Each new row is followed by its nearest point in the smallest flat space through zero that holds the last named rows.
In the rows, zero is written as 128.

Z_825:
[[132 140  72 207  97 116 152 190 125 235 151 138 147 139  58 139 102 166
  144 202]
 [162 114  92 152  52 121 105 142 176 182 173 128  90 126 115 143  62 159
  179 108]
 [116  81  98 151 130 121 118 172 172 171 147 147  99 120 120 149  67  96
   97 154]
 [142 110  56  76 148 133 120  94 117 164 135 155 110 212 145 160  81 166
  200 157]
 [189 140 124 102 171 154 123 102  71 197 140 136 151 130 138 138  90 149
  190 136]
 [139  94 125 181 124 114 172 115  51 152  93  29 165 168 153 172  92 109
  141 142]]
New rows:
[165 111 178 152 162 154 138  86 110 121 170  89 132 113 158  85 143 145
 101  89]
[155 137 174 125 137 139 125 110 102 117 124 103 143  91 147 119 133 113
 129  93]
[141 111  88 159  97 171 135 176 126 135 147 135 102 151 106 113 121 169
 118  82]
[130 130 111 147  89 120 124 141 152 144 144 130 116 130 111 129 118 147
 141 128]
[123  87 161  99 108  81 146 171  79  76 139 177 159 163 157 129 121 119
  96 122]
[107 115 131 119 144 124 133 123 127  99 112 122 127 140 141 132 138 110
 106 130]
[ 95 169 165  77 104 113  86 106 118  94 162  82 113 142 118 137 165  84
 169 156]
[123 140 137 110 118 127 127 105 126  90 119 121 127 139 139 120 154 138
 137 108]
[111  75 164 180  98 163 169 145 161 148 124 155 108  76 159 148 123 101
 142 121]
[132 107 142 156 111 124 122 151 150 139 139 115 117  94 128 132 101 101
 103 115]
[ 82 181 122 126  79  88 107 118 127 166 157 102 177 175 150  84  85 108
  91 120]
[123 125 120 149 104 119 136 134 131 130 127 111 128 137 122 134 126 133
 130 131]

Z_37 (6 x 20):
[[153  53 124  68 159  24  82 136 172  21 117 127 151 138  42 129  88  68
  167  81]
 [117  93 156  96 149  62 145 116 129  45 132  60 142 134  75 147  95  54
  153 114]
 [127  74 111  70 118 101 119 154 113  83 111  99 142 148 145 141  64  51
   93 123]
 [140 125 161 143 156  93 156  98 159  67 142  45  96 123 117 109  62 141
  110 122]
 [129  92 108  93 145  83 127 126 128  51 175  98  87 171  88 149  84 113
  189  98]
 [123 114 148 174 159  38  97 125 144  29 148 153 137 135 144 158  48  40
  114 113]]
New rows:
[111 129  51 139 131  84 117  76 128 139 143 142  79 120 116 128 129 180
 122 149]
[140 134 113 139 134 132 119 125 141 126 151 144  97 140 128 121 121 172
 146 118]
[107 103 170 133 126 130 121 130 136 110 126 137 123 169 124 172 135  70
 129 136]
[110 124 134 130 128 109 129 131 109 108 134 132 142 135 129 154 125  77
 138 130]
[126 122 169 142 116 105 126 131 134 107 148 162 122 108 117 142 120  58
 138  90]
[117 127 141 147 139  92 116 127 126  97 133 149 147 127 121 149 123  80
 139 124]
[151 111 125 123  89 125 161  79 174 103 202 149 145 125  92 123  51 161
 142 138]
[142 123 124 135 144 110 125 118 150  96 150 116  96 138 118 119  96 157
 140 114]

Z_949, 6 rows:
[[116 144 126 174 153 147 138  83 101  98  91 124 154 194 134 139 146 125
  137  67]
 [ 89 161 150 157 172 197 176 146 139 145 127 153 112 135  98 184  99 148
   93 104]
 [125 159 119 110 156 132 147 119  26 131 113 127 156 154  87 161 123 116
  165 116]
 [139 142 139 144 165 187 133  74 125 178 135 119 119 122 116 139 138 117
  139 112]
 [127 190 146 128 139 125 136 104 106 132 134  59 135  62 147 193 107 104
  108 163]
 [109 133 159 149 164 177 110 136 117  81 165 111 164 144 101 131 110 129
  170 175]]
New rows:
[142 128 117 112 123 146 140  60 121 125 117 173 113 112 138  49 106 141
 164 172]
[149 103 124 117 128 137 106 110 130 149 143 133 126 129 121  92 144 122
 158 137]
[131 113 121  95 175 101 114 109  60  65 120 127 138 105 163 126  73 118
 148 159]
[129 142 127 113 125 100 116 135  79  93 132 101 159 126 124 137 121 116
 155 158]
[155 101 189 121  74  93 118 156  70 137  86 161  94 145 131 136  96 157
 113 100]
[126 122 107 105 107  90 144 157 106 131 106 156 120 140 122 128 127 136
 116 107]
[102 160 139 136  82 112 114 129 131  83 106 131  90 149 111 136 141  82
 117 130]
[119 135 125 136 117 105 131 136 128 100 114 121 136 136 143 135 126 130
 116 121]
[127 174 130  92 158 104 100 149 133 174  86 142  49 134  84 110 143 142
 143 149]
[138 121 117  98 125 127 139 140 115 172 131 152 108 113 108 126 127 130
 127 127]

Z_858, 6 rows:
[[130  84 157  92 113 168 159 161 104 133 130 178 126 121 107 119  83  59
  120 104]
 [128 119 131 129 134 104  41 112 102 122 167 114 151 155 133 144 106 167
  153  68]
 [129  42 109 156 113  77 187 143  67 143  72  98 111 137  87 147 161 141
  178  96]
 [ 71 156  35 122 138 147  89 132 157 132 139 185 121 129 107 153  98 169
  191 154]
 [145  87  65 148 115 103  89 172 221 124 162 170 153 109 117 173 136 145
  137 155]
 [135  68 126  65  93 115 138 179 156 147  99 195 175  92 110 127 126 178
  101  78]]
New rows:
[108 173 165 172  99 124 155 103 116  90 113 180 124  78 139  91  96 138
 141 144]
[112 160 132 112 133 151 147 119 124 130 115 137 119 123 133 111 123 125
 120 143]
[145 159 154 141 143  78 156 170  84 109 151  86  78 151 125  88 145 159
 122 138]
[135 138 148 148 135 111 144 106 101 127 113  81 117 138 137 119 152 133
 125 128]
[ 88  84 177 109 175 173  97 101 166 126  97 164 115 135  97  88 172 100
 123 172]
[125 140 132 117 128 151 147 133 139 128 126 145 123 119 129 119 120 106
 115 146]
[167 180 131 160 162  84 118 146 161 112 112 121 142 156 101  94  94 175
 139 122]
[128 147 120 135 133 113 104 115 141 126 132 113 136 130 139 130 142 162
 126 130]
[141 105 158  75 156 114  79 114  83 170  92  78  96  87 122  75 106 144
 123  80]
[126 126 169 100 126 121 122 112  73 134 111 111 139 138 133 108 122 154
 120  71]

Z_823, 6 rows:
[[ 98 143 159 170 142 176 154 153 112 146  89 102 135 119 109 144 217  78
  126 119]
 [ 86 185 139  97  29 171 112 121  84 130 106 124 181 149  82 170 196 123
   57 148]
 [ 98 220  90 161 169  94 100  65 130 167 109  91 140 138  90  93 156 103
   26 111]
 [128 113  59 147 107 106 167 129  92 131 141  99 128 164  85 133 162  93
   54 139]
 [ 74 152 148 228 120 138 113 157 101  86 137 135  67 149  92 138 180 172
  123  67]
 [ 78 133 103 159  81 151 168 126 114 193 125 105 122 124 131 137 171  52
  113  55]]
New rows:
[150 117 111 125 127 205 112 127 205 131 133 115 116 107 103 109 121 104
 163 177]
[144 116 145 110 149 140 135 134 139 134 115 126 142 113 142 128 127 115
 152 149]
[137 121 139 144 147 160 141 153 107  99 166 119 144  71 192 134 142 127
 159 144]
[137 103 154 129 142 147 140 151 134 122 120 133 125 115 143 134 133 124
 170 135]
[154 162  74 125 144 121 122 138 139 126 116  81 105 155 127 132 101 154
 103  94]
[128 138  99 142 140  99 122 111 129 129 141 123 116 138 120 112 112 135
 101 118]
[133 192 106 109 138 148  96 205 129 205 113 110 149  51 125 116 140 143
 153 129]
[117 155 157 116 139 149 118 116 143 156 104 124 148 106 143 125 138 108
 140 122]
[104  92 128 128 138 128  51 205 117  78  94 126 116 163 137 103 145 167
 122 132]
[131 125 149 149 135 131 113 150 117  80 131 141 111 140 111 137 139 173
 136 144]
[127 173 126 138  59 129 129 148 126  75 163 141 112 125 127  84 110 129
  98 142]
[118 138 118 126  89 120 112 125 114 109 144 140 123 145 114 136 120 159
 107 123]

Z_228 (6 x 20):
[[136 108 104 153  92 110 137 136  74 200 119 147 127 133  95  99 116 140
   78 125]
 [101 158 143 131 156 137 135 131  75  87 122 113 108 127 198  68 159  75
  164  78]
 [124  97 110 154 135 150 163 143  78 103 131 112 116 101 126 148 192 176
  155  89]
 [195 121 130 109 119 108 119 152 114 102 138 157 103 147 184  46 162 155
  126 124]
 [ 62 116 162 138 136 109 154 100 101 101 145 137 190  77 238 152 164 148
  120 129]
 [106 169 121 148 145 149 120 137 115 156  69 144 119 132 155 164  95 149
  143 138]]
New rows:
[145 127 125 171 116 130 186 167 167 205 159 135 115 154 155  93 158 140
  85 115]
[148 111 119 134 106 111 131 135 103 155 131 146 128 132 128  98 133 146
 100 130]
[102 112 120 121 131 101 124 186 102 134  51 205 103 164 139 161 132 173
 141 159]
[144 146 113 145 130 139 123 149 111 156  78 160 114 134 157 148 115 190
 131 144]
[ 58 151 119 160 150 101 108 118 131 128 158 136  72 136 140 130 135 139
 107 190]
[111 138 134 130 130 125 125 121 130 137 120 134 140 125 145 138 114 124
 123 137]
[158 193 205  99 133 201 157 140 109 144 169 145 180 147 186 123 144 157
 128 159]
[129 140 144 120 135 119 122 127 136 111 121 148 140 124 194 123 131 147
 131 143]
[ 80 114  91 153 135 145 160 128 106 134 152 103 113 158 203 131 130 133
 134 124]
[100 134 132 143 137 132 141 126  93 124 118 128 134 113 168 128 144 130
 136 112]
[119  93 125 140 135 120 153 104  77 118 145 119 161  66 106 129  82 100
 178 159]
[ 93 117 131 138 127 127 142 113 115 132 141 112 147 111 115 144 133 109
 122 117]

Z_213:
[[118  92 122 110 154  75 164  99 159 173 183  74 118 138 159 139 162 136
  149  94]
 [135 141 112 175 172 104 236 150 156 111 187  66 102 120  97 108 189 121
  141  99]
 [166  96 110 151  69  72  96  96 184 230 133  75  79 150 173 114 150 179
  147  23]
 [125  87 151 155 130 114 143 147 159 104 191  99  69 114  71  88 164 144
  130 119]
 [123  47 123 193 135  96 114  76 126  90 127  60 158 162  87 111 199 126
  191  81]
 [107  39 170 238 139 110 106 110 165 145 135  77  63  84 120 104 196 188
  105  50]]
New rows:
[ 75 150 144 114 149 126 205 122 135 127 194 139 146 156 174 124  80 159
 140 123]
[115 143 124  91 163 113 177 132 136 145 166 120 129 122 153 146 127 117
 122 143]
[105  94 115 121  96  71 115 126 152 124 125 119 149 136 114  71  86 124
 127  74]
[141 106 124 125 100 111 102 115 140 139 135 114 119 148 119 115 133 136
 149 109]
[124 120 140 115 151 127 143 140 131 122 116 121  76 151 137 147 117 143
 194 126]
[129 123 126 119 128 118 134 125 134 132 144 119 125 134 126 126 132 127
 136 126]
[ 51 152 174 111 134 140 128 132  98 123 127 137 101 161 141  93 173 103
 131 135]
[113 117 140 123 145 132 130 129 123 113 139 132 129 119 121 131 130 124
 122 146]
[129 110 205 148 137  95 109 132 103 139 130  98 160 122  87 115 129  66
  52 140]
[107 103 148 140 145 137 118 126 121 105 131 133 127 113 115 128 136 130
 119 142]
